The rows of a group lie close to one hidden flat surface of 10 dimensions, which passes through zero. Surfaces can cross.
(in the rows, 128 means zero)
Known rows, each followed by its group:
[159 119 120 170 103 162 121 106 128 154 141 139 175] => (2)
[124  68 132 127 129  78 127  69 151 124 166 135 127] => (2)
[ 78 124 114 105 153 146  99 167 151 131 122 131 174] => (2)
[128 107 169 105 121 113 132 148 153 139 161 118  90] => (0)
[ 73  88 171  80 106  93 123  99 125 122 129 110 100] => (2)
[134 187  57 122 125 134 110 146 137 133  60 115 119] => (1)
[137 159  84 115 140 142 135 169  93 107  71  89 122] => (1)
[ 72 113 118 125  98 152  91 110  86 146 149 129 115] => (3)
[105 142 156 140 148 107  90 156 111 130 167  79 178] => (4)
[125 107 117 140 112  88  91  87 144 126  81 109 158] => (4)
[133 130 135  53 141 109 107 164  86 104 160 154 135] => (0)
[163 100 109 127 178 114 114 158 125  88 158 149 173] => (0)
[100  72 122 145 117 145  68 157 156 145 131  64 145] => (3)
[134 145 126 140 130 142 121 142 123 186 181 118 147] => (1)
[171  89 142 130 106 123 132  92 141 125 184 167 139] => (1)
[185 161 113 194 128 142 159 113 136 170 142 117 147] => (2)
[125 140 153 167 118 138  98 118 147 146  97 180 130] => (0)
[157 115 178 125 136 101 127 142 175  83 104 102 170] => (0)
[ 99  83 117 191 126 164  87 108 131 164 136 158 133] => (0)
[ 78 109 165 162 142 155 123 140  86 166  83 120 110] => (4)
[173 135 119 167  90 128 139  88 140 144 117 130 121] => (4)
[113 159 172 141 100 129 145  96  73 136  60 117 123] => (4)
[119  91 157 148 114 135 119  99 140 184 163 147 158] => (1)
[117 180 167 117 119 111 122 102 133 120 118 203 144] => (3)
[111 129 116  91 143  83 118 111  64 101 184 115 109] => (3)
[150 129 148 142 143 160 164 138 109 108 110 140 166] => (2)
[161 124 143 166 149 106  77 146 126 127 169 161 130] => (0)
[151 167 121 135 150  66 131 124  98 143 185 108  85] => (3)
[126 145  95  85 134 113 198  93 174 105  72 139 119] => (4)
[ 82 150  73 112 114 107  41 102  81 151 113 171 139] => (0)
[107 175  97 175 116 133 105 115 136 137  71 101 129] => (4)
[195 142  89 158 125 138 165 121 125 114 129 117 104] => (3)
[124  95 199 143 138 133 124 144 179  93 145 132 162] => (2)
[154 116 177 147 110  88 154  90 101 108 131 101  82] => (4)
[161 131 162 109  89 162 121 150  84 117 165 115 136] => (3)
[ 79  85 133 114 106 152 169  54  87 148 110 155 152] => (2)
[161 104 125  80 101 131 115 116 122  72 148 148 192] => (1)
[ 69 121 109 125 183 112 150 113  97 134 136 137 132] => (2)
[194 193  87 129 128  94 173 110 112 100 133 122  94] => (3)
[172  99  99 180 141  97 121 106 146 166 100 111 121] => (0)
[117 115 145 127  90 162 105 115 147 130 115 140 183] => (2)
[ 87 144 149 109 111 160 146 110 133  81  60 151 163] => (3)
[169 164 133  87 120 140 138 173 150  35  93 136 114] => (1)
[136 120 142 193 143  95 116 119 118 156 190  83  91] => (4)
[134 133 164 103 117 150 168 129 169 131 105 160 150] => (1)
[ 89 170 143 131 121 141 105 115 107 101  86 150 169] => (2)
[ 72 164 146 109 130 106 111 128 207 149 116 153 139] => (3)
[139 163  73 126 139  57 107 100 118 103 139  71 143] => (0)
[146 136 177 129 138 123 155 135 138  93 127 150 140] => (3)
[163 199 155 153 138 104 122 181  99 130 161  90  71] => (1)
[214 136  69 124 128 100 118 132 133 109 180 113 125] => (0)
[ 86 144 117 128 137 152 101 176 139 136  74  98 140] => (1)
[ 88 125 160 130 116 125 108 118 180 105 110 140 159] => (4)
[ 94  66 138 134 147 124 164  94 112 166 107 125 141] => (1)
[117 127 143  78 127  85 160  97 136  98 114 141 123] => (4)

New rows, each followed by its group:
[145 110 125 116  93 166 110 142 109  91 161 105 162] => (0)
[186 146 130 130  89 154  75 168 161 105 151 144 149] => (1)
[105  86 113 150 154 112  96 144 184 154 158 131  97] => (1)
[ 89 123  81 116  87 192 147  98 130 123 104 111 153] => (0)
[159 127 173 163 145 109 140 153 182 143 171  89 130] => (2)
[168 104 126 190 160 155 141 140 102 131 152 136 139] => (0)
[ 92 163 138 103 147 143 101 218 164 150 127  95 107] => (2)
[209 114 108 129 142 116 142 148 100 172 109 160 103] => (0)
[ 99 133 143 186 122  93  97  67  98 142 162 132 126] => (2)
[121 164 145 121 128  92 104 132  70 138 130 117 104] => (0)
[161 106 172 139  96  78 132  54 145 154  92 173 122] => (1)
[138 138 183 119 107  72 141  72 190 104 189 125 163] => (4)
[ 91 167  94 137 131 134 101 132 121 155 153 112 134] => (1)
[139 166 159 134 136  69  95 144 153 145 134  99 137] => (3)
[109 159  85 104 181 105 182 135 142 135 123  93 140] => (4)
[171 107  68 116 169 117 165 126 136 127  97 129 155] => (0)
[106 119 136  94 167 135 170 165 104  97 133 118  82] => (4)
[171 147 139 161 135 120 127 157 111 144 151  84 133] => (2)
[158 164 135 120 161  94 109 152  51 133 119 172 123] => (0)
[116 120 143  74 134 129 136 146 133 130  99 120 202] => (1)
[100 195 119  57  81  98 129 111 158 112 125 113  98] => (0)
[150 115 110 103 101 112 151  86 161 144 115 115 179] => (2)
[160 142 115 102 112 155 159 138 110 158 117 164  97] => (0)
[106 143 138 102 140 122 168 109  99 156 144 173  75] => (4)
[122 134 153  93  94 125 175 104 112 171 108  81 125] => (2)
[108  97 120 147 155 152 117 156 142 164 152 136 130] => (4)
[ 93  95 129 119  94 137 134 112 144 166 150  96  81] => (0)
[ 67 105  82 134 123 108  34 115 121  96 113 104 157] => (1)
[168 142 202 157 113 119 110 139 197 106  79 160 157] => (0)
[159 126 148 110 120 166 166 153 146 113  96 144 137] => (1)
[208 112 127 130 126 143 177 145 107 153 110 113 110] => (0)
[ 60 111 200  90 138 134 154 125 138 109 106 172 117] => (4)
[152 161 132  81 128  67 117 138 148 112 124 136 119] => (0)
[188 124  96 106  98  88 139  74 132 129 141 153 109] => (4)
[ 87 199 107 137 127 143 118 109 137 132 125 198 121] => (0)
[145 160 137 117 123 140 188 131 162 141 109 122 101] => (2)
[107 132 223 162 164 115 139 135 117 168 133 178 127] => (3)
[184 118 155 173 112 102  62 135 119 140 103 142 146] => (0)
[164 145 118 151 111 100 160  99 127 125  73  41 139] => (0)
[110 169 156 127  82 139  84 136 177 116 107 144 113] => (2)
[ 70  76  61  88 146 153 123 121 104 141 128 147 151] => (0)
[ 85  93 150 107 163 109 127 156 144 187 186 131 107] => (3)
[148 186 150 121 147 106 127 147  95  75 141 122 156] => (0)
[132 117 100 113 118 119  89 117 150 150 131 151 173] => (4)
[164 137  85 157 131 147 151 106 146 140  77 142 150] => (0)
[101 162 158 157 118 181 124 168 134 135  71 113 127] => (1)
[107 124 159  82 142 107 123 153 138  64  92  75 176] => (3)
[138 136 109 112 131  98  71 130 111 155 114 185 118] => (0)
[150 117 141 149 113  83 134 107 117 189  83  84  77] => (0)
[ 64 173 141 115 165 137 167 140 126 160 149 146 127] => (4)
[122 135 116  65  77 146 155 116 115 149  36 119 131] => (0)
[117 169  95 138 122 148 148 109 147  91 146 117 146] => (0)
[134  60  92 158 137 120  60 121 125 137 153 124 155] => (0)
[142 141 153 125 119  83 138 120 137 129 124  83 102] => (0)
[135 109 122 114  91  93  90 117 117 170 144 100  82] => (0)
[127 151 152 116 153 101 182 137  72 150 114  88  92] => (0)
[136 140  96 144 125 155 123 117 158  93 110 150 180] => (0)
[121 109 177 106 119 103  89 144 193 119 135 163 128] => (0)
[112  77 135  79  74 183 159 133 183 135 155 110 100] => (0)
[176 117 171 156 143 140 154 153 128 150 136 158 101] => (0)
[ 69 117 197 144 106 188 147 112 122 140 143 144 172] => (1)
[ 50 128 175 121 129 136  76 144 155 110 134 160 141] => (4)
[ 66 138 138 152 130 145 126 100  73 125 170 109 136] => (1)
[129 150 167 153 113  90 102 104 147  85 151 152  80] => (1)
[ 86 122 136 156 150 172 150 155 126 143 140 111 106] => (1)
[163 123 123 101 103 111  72 137  98 117 114 128 150] => (0)
[113  95 118  89 155  86  82 125  67 171 126 152 166] => (3)
[117 120 110 127 167 143 117 155 152  97 125 156 181] => (2)
[118 178  29 119 153 152 108 172 129 130 136 138 109] => (4)
[127 143 138 118 139 151 160 136 156 144  82 193 124] => (0)
[128  87 152  88  93 170 148 151  64 148 135  97 103] => (0)
